All groups share one centre, and each spreads out both ways along 10 directions, with some noise.
Known rows, each followed by its group:
[  0   4  25  -1  13  10 -22 -13   6   1  -7  -4 -12   8   5 -33  -3  -1
  15  52   8] => J567
[  0 -22  -8   8  17  -1 -38  15  25  22  46  -8  -8  16   8 -55 -17  14
 -26 -16 -30] => J690
[  4  32  10  -4  32  -8  14  36  26   9 -15  -6  13  19   2   3  14 -28
   8   2   0] => J463
[ 13 -25  10  19 -15  39  -8 -30 -20 -11  28   6 -27   3  -2 -15 -10  35
 -11  17   5] => J463
[  9  17   5   1  -7 -10   4   2   6   2 -13  14 -17   7  10   2  17  12
 -10 -20   3] => J567
[-33   4  23  -4 -13  -8  19  -9  20   0 -22  12  -5  -2  -4  13  35 -40
  20  19  27] => J104
[ 36  27  43  18  30 -46  15  -6 -13   3  -8   7 -11  12 -17  -6  29 -17
 -13   5 -17] => J690
[ 19 -24   0 -20 -21  25 -23  13  30   2 -16 -21  39  20  19  -5 -15  19
  -1 -11   7] => J104
[-22 -18  10 -13 -30   6 -31   3  12  -3 -11 -13  21   2  56 -46  18  20
   9   4  11] => J690
[  4  14  26  16  22  10  28   2  15  12   9   5 -11  19 -19  16  16 -24
   2  12   1] => J690
[  8   2   0 -25 -25  -2 -36  37  38  -1 -40  -9   7  31   7 -12  16  12
 -26 -12  20] => J463
[-20 -45  13  21 -14  49  -2  -3  23  -7  46 -22   9  29  -6  -1  27   6
   6 -20  23] => J104
[ 17  -8  -5  -6  10 -23 -29  -3 -15  15   9 -12   5   0 -25  -8 -30   6
 -25   6 -21] => J104
[ -8  17 -15   2  49  -2  15   4 -12  12  17 -10  24 -16  10  -3 -33 -28
  30  20 -15] => J463
[-13  23  23 -15   8  -2  14 -18  10  21 -27   1  -1  -9  -8  30   1 -18
  31  34  -2] => J690
[-22  11  11  -6  19  -9   1 -20  41  34   4   9 -28 -16   1   5   1  -2
  36   1 -34] => J463
[ -5   5 -18   0 -15  -8 -15   2   3  20  16  -8  -8  19 -19  31   7  21
 -20 -57  10] => J567
[ -5   4  26  -3 -24   8  27   3 -25 -33 -34 -19  19 -12  11  23  49  14
  20  12  -4] => J690
[ 11  -7  19  21 -15 -17  18 -14  -4   4  23  12   0   9  32 -10  32  10
 -12 -44  -2] => J463
[-45   4   4  -2  -5 -33   1  -8  -9   6   0   7  -7 -18   4  -8  22 -28
   9  11   4] => J104
[-26   3 -24 -14  10 -14  -5  16   5  17   3 -15  33  -8   8   9 -15 -21
  15 -15  -2] => J463
[  2  -7   3  11 -19   8  23 -12 -24   0   9  17   1  -7  15   6  -2   4
 -18   0   6] => J690
[ -9  22  27  -1   3  -2  29 -35  12  31 -13  26  -9  -3   4  30  -2 -31
  22  25  16] => J690
[  8  20   4  -9  -4 -27 -33   3  -8 -11 -25 -23  10   8  20 -14  31  30
  15 -23   8] => J567
[-18   1  -7 -29   4   6 -36  -8  31  24 -18  -6 -15 -16  -8  -7 -34   7
  21  35 -19] => J463
[  0 -21   5   4  -1  39 -23   2  -6  33  40 -14 -16  19 -17 -11 -35  33
 -42  21 -21] => J690
[  9   3   5   6 -14  19   3 -17 -25   8   6  24 -16  -3  30 -17 -22  20
 -19  22   9] => J690
[ 21   5 -11  11  11 -37 -19 -29   3  -3  13   2  -5   4  -2   1  11  11
  20 -59  13] => J690
[-33 -30 -13 -17 -44  38 -24   0  -9  14   7 -19  22   2  20   1 -19  22
 -13   8  18] => J690
[ -4  22   7 -12  12  -1  21  24  56  10 -27   6  23   9  43  -2  24 -24
  31 -20   3] => J463
[  6  -4  -2   4  -5   5 -16 -48 -44   9  16   4 -11  -9 -13   7 -37  14
  -6  24  17] => J463
[  2  11 -40 -12 -11   0  -5 -11  -4   8  -8  25   6 -16  45  -4 -36  11
   8 -23  20] => J567
[  8 -27  -1  -7 -22  51  -5 -28  21  13   9   8 -11   5 -14  26 -36  20
   1  10   7] => J463
[-11 -19  15  -2  -9   6 -24 -30 -23   2  10 -35  24  10 -21  16   5   3
  16  10  23] => J567
[  3   1 -24   3   8  21 -13 -16  -3  -1  18   1   5  -7  41 -16 -24  27
  27 -20  12] => J567
[-49  -9 -18   1  -6  28 -11  27  39  18  28  -5   3  27  14  -5  11 -15
  -2 -26  35] => J567
[ -2 -10  36   9   4 -17   8 -29  -3  13  11  -8  22   2  14 -10  20 -17
  18   4  -7] => J104
[ 13 -13  32   4 -34  -1  14 -33  17   6  -8  21  -1   6  35  -2  26  10
   4 -18   8] => J104
[-14  15   9  -6  12   1  11   6   5  -3 -15 -12  36  -5  53 -16  17 -12
  40   5   9] => J104
[-15 -33  -6 -17 -48  -5 -28 -37  -2  23   3  -8  32   1  19  13 -11  12
  -3 -29  26] => J104
[  1  18  -1 -19  -4 -13 -15  23  28   3 -35  -1  20  12  35 -17  10  -7
   7  -6  14] => J463
[ -3  19  20  -9  15 -49   7 -37 -21  33 -11  -1  28 -20  24   5  -6 -21
  25  10 -15] => J104
[ 14  21  -8 -14  12   0 -35 -20 -11   4 -19 -15  -4   0 -10   6 -23  22
  23  19  12] => J567
[ -7  11 -19   3  -8 -12 -10 -21 -23  13  11  18 -23 -12   8   3 -16  21
 -12 -16   6] => J104
[  2 -15  20  11 -21 -16   4 -25  -6  16  12  29 -10  -1  30 -30   2  -2
 -27   0   2] => J567
[-24   3  21  10  -8  -5  41 -31  -2  21  13  12   5  -8  10  33  24 -22
  22 -12   8] => J104
[-17  -6  23   1  -4  -9 -13   3  13  20   7  -7  -8  17 -19  -7  17 -13
 -16  11   0] => J567
[  7  14 -17 -18  -2 -27 -68 -17 -11  18  -8 -20  -2   9   5 -16 -18  39
   0 -17  13] => J567

New rows. What belongs after each?
[ 12  17 -25 -12  -4  12 -20 -11  -3  13  -5   6  -1  -3  34  -3 -30  36
   6 -16   8] => J104
[ 24   1  36  16  -3  -5  25  -8  -5 -14 -10  17 -18  -2  12 -20  26   7
 -10  18 -18] => J567
[ -4  -8  -6 -21   1 -33 -32  28  33  14 -13 -10  14  -9  32 -49  -3  11
  -8 -13 -47] => J463
[-29 -12   4  -8   7   2   2  39  28  -3  -3 -12  -5  -2 -27  -9  16 -25
  -7  22 -25] => J104
[-29 -22   4  -4  -7 -24 -26 -27 -15  20  21 -15   9  -3 -28   4  -6 -20
  -5   4   9] => J104
[-21   6  -8   9  16  10  29  -3  32  25  27  22  -3  -6  41  -5  -3 -15
  24 -28  -7] => J567
[  4  20   7   2  29 -39  10  33  -1  10  -1  -9  23   4  12 -16  17 -24
  -8 -15 -22] => J463
[ -1  16  -9   3   4  14  51   6  13  -3  -8  20   5 -15  21  32   5 -15
  25 -18  -3] => J567
[-20  13  17   1   7 -11  20 -13  41  25   0  15 -15  -4  17  10  30 -12
  35 -26 -13] => J463
[-23   9  -8 -20 -14  -7  -2 -33  10   5 -24  -9  17 -15   1  47   8  -7
  53 -18  25] => J690
[-35  23  -5   0  17  13  -4   0  28  10   4  -3 -20   3   8   6  18  -4
  41  -6  15] => J463
[ 14 -12   8   8 -15   0   4 -12 -16   1  11   3   9   7   6   1  -2  10
 -20 -11   8] => J463
[ 10   6 -18  -1  10  -1 -22  -6   5   4   2  15  -7 -10  52 -48 -26  24
   8  -2  -8] => J567
[ 10 -12  -8   9  -8   6  -5  -5 -28 -12  14  -3  17   1  28 -24 -10  12
 -10  -4  12] => J463
[ 30  13  20 -14   8   1  20   3  17   8 -35  -3  31  10  -3  28  -6 -21
  10  15   1] => J104
[  3  -8   6  15   6  -2  29 -26  -2  14  28  14   8 -11  29   1  -2  -2
  17 -25 -13] => J463
[ -3  22   4 -18  10 -51 -12  -3  -8  14 -30  14 -12 -20 -10 -11 -11 -19
  -9  30 -21] => J104
[ 18 -17  10  -5 -31 -23  -1 -13 -31   6  -4   1  27   4  -7  12  -8  -3
 -40  -7   7] => J463
[-41 -20  12 -22 -13   0 -19 -19  26  14 -13  -2 -25 -34  -8  -9  -5   3
  25  45 -38] => J463
[ -8  16  14  -3  18 -41 -21  -2  10  23   1  -1 -26  -7  -2 -27  11   7
  -2   3 -39] => J463
[-23 -34  26   3   1   2  -5 -24 -18   0  20 -42  41  -5  -9   3  12 -12
  28  20  -6] => J567
[ -6  -2  13   0   0 -10   8  18   4   3  -1 -16   2   4 -25  15  21  -4
 -10  -4 -23] => J567
[ -5   5  22   0  27  11 -11  -2  14  -8  -7 -11   2  -2  32 -47   8  -2
  39  42  -8] => J567
[ 16   2   6   5 -18  21   4   5  21 -11 -12  10  10  22  43 -13  18  10
   3 -20  33] => J463
[ 13  -2  27  13 -15 -18  17 -49 -27  -6  -1   7  19 -11  42  -2  24  10
  27 -17  11] => J567
[-17 -11 -12 -32 -24  30 -28  13  55   9 -30  -4  -1  11  -6  12 -13   2
   7   8  17] => J104
[-32 -27  15  -4   1  -8 -18 -15   0  30  29 -30  20   6 -30   8  -5 -20
  -2  11  -9] => J567
[ -3 -22   0   2  -2   1 -19 -23 -19   3  20 -15  18  -7  20 -23 -13  12
  11   2  -3] => J567
[-11  37   9  14  46 -12  29  -3   7  11  11   7  -3  -3  22  -3  16 -26
  43  -3  -3] => J463
[-11 -19  -9  -5 -30   7 -25  17   1   7   6   3 -10  20 -20  -5  -9   2
 -52   4  20] => J567
[-11  19 -21  -7  -1   4  17   3  16  18  -7  22  -6  -4  12  24 -12 -12
   6 -19  16] => J567
[  0   2  19   8  -3  23  15 -30   7   5   4  -2  17  15  21  21  13  -7
  35  -7  41] => J104
[-10 -10 -19   8  -9  47   4  -3  -5   8  28  14 -14   2  18  -5 -32  17
 -13   7  13] => J690
[ -7  -3  19  -2  -6  -2  14 -23   5  12  -4  19 -13 -27  40 -22  -1  13
  15  21 -39] => J690
[ 17  -7  22   6   7  13  21   1   0  -6  -6  19 -17 -11  -2 -20 -13 -10
 -13  52 -28] => J567
[ -2   1  12  -3  -4 -41 -11 -20 -18   3  -3 -30  31  -4  13  10  35  17
  24 -37 -11] => J567
[ -3 -25   5 -13 -50   2 -21 -19  12   6 -11   7   0   4  11   5   6  22
 -17 -18  16] => J463
[ -1  17  18  -7   3 -28   1 -10  -2  11 -21   1  12   6  -2   9  13 -23
   6   6  14] => J690
[ 11  -2  10   4  -8   5  28  26   5 -10 -11  17 -15  -2 -15   5  11  -7
 -32  12 -22] => J567
[ 12  19   1   8   8 -10  -5 -17   8 -14  -8   8  -6   6  25 -10  23   5
  32 -24  27] => J690
[-18   9   9  13  30 -10  28 -24 -10  18  24   5  -3 -21   0   9  -3 -22
  29  10 -22] => J463
[  9  12  17  -6   5   4  18 -17  13  19 -13   2  15   3  15  19  -2  -8
  22   1   0] => J104
[-25  -1 -16  -8   3  20  -7  11   8   4   4 -13   8   2 -11  15 -10  -9
  14   7  14] => J463
[-36 -13 -14 -32 -19 -42 -52   0   1  14 -18 -10   3 -13 -22 -18 -17 -16
 -15  23   3] => J104
[-20  10  -2  -3  18   5 -16  23  33  12   8 -11 -20  10 -10 -11  15   7
   9  -7 -17] => J463
[-20 -25  -5  -5 -21 -12  28  14 -11 -22  -3  -3  19 -45  32 -12  19   7
   7 -11 -52] => J690
[-19 -21  -4  -5 -23  10   3  10   5  -7   1 -15  39   1  40  -6  19   1
  11 -22  13] => J104
[  0  -8  15   0  -6 -20 -18  -2   5  10   4  -4   9   9  23 -33  13   1
 -12  -6  -2] => J690
[-12  -2   4  16 -16 -14  19 -48 -50  -4  16  14  13 -17  29   7   8  -7
  14  -9  34] => J463
[  0 -22  -8  -3 -34  -7  -4 -24   9  25  17   7  10   5   9  24  -3  15
 -14 -54   6] => J463
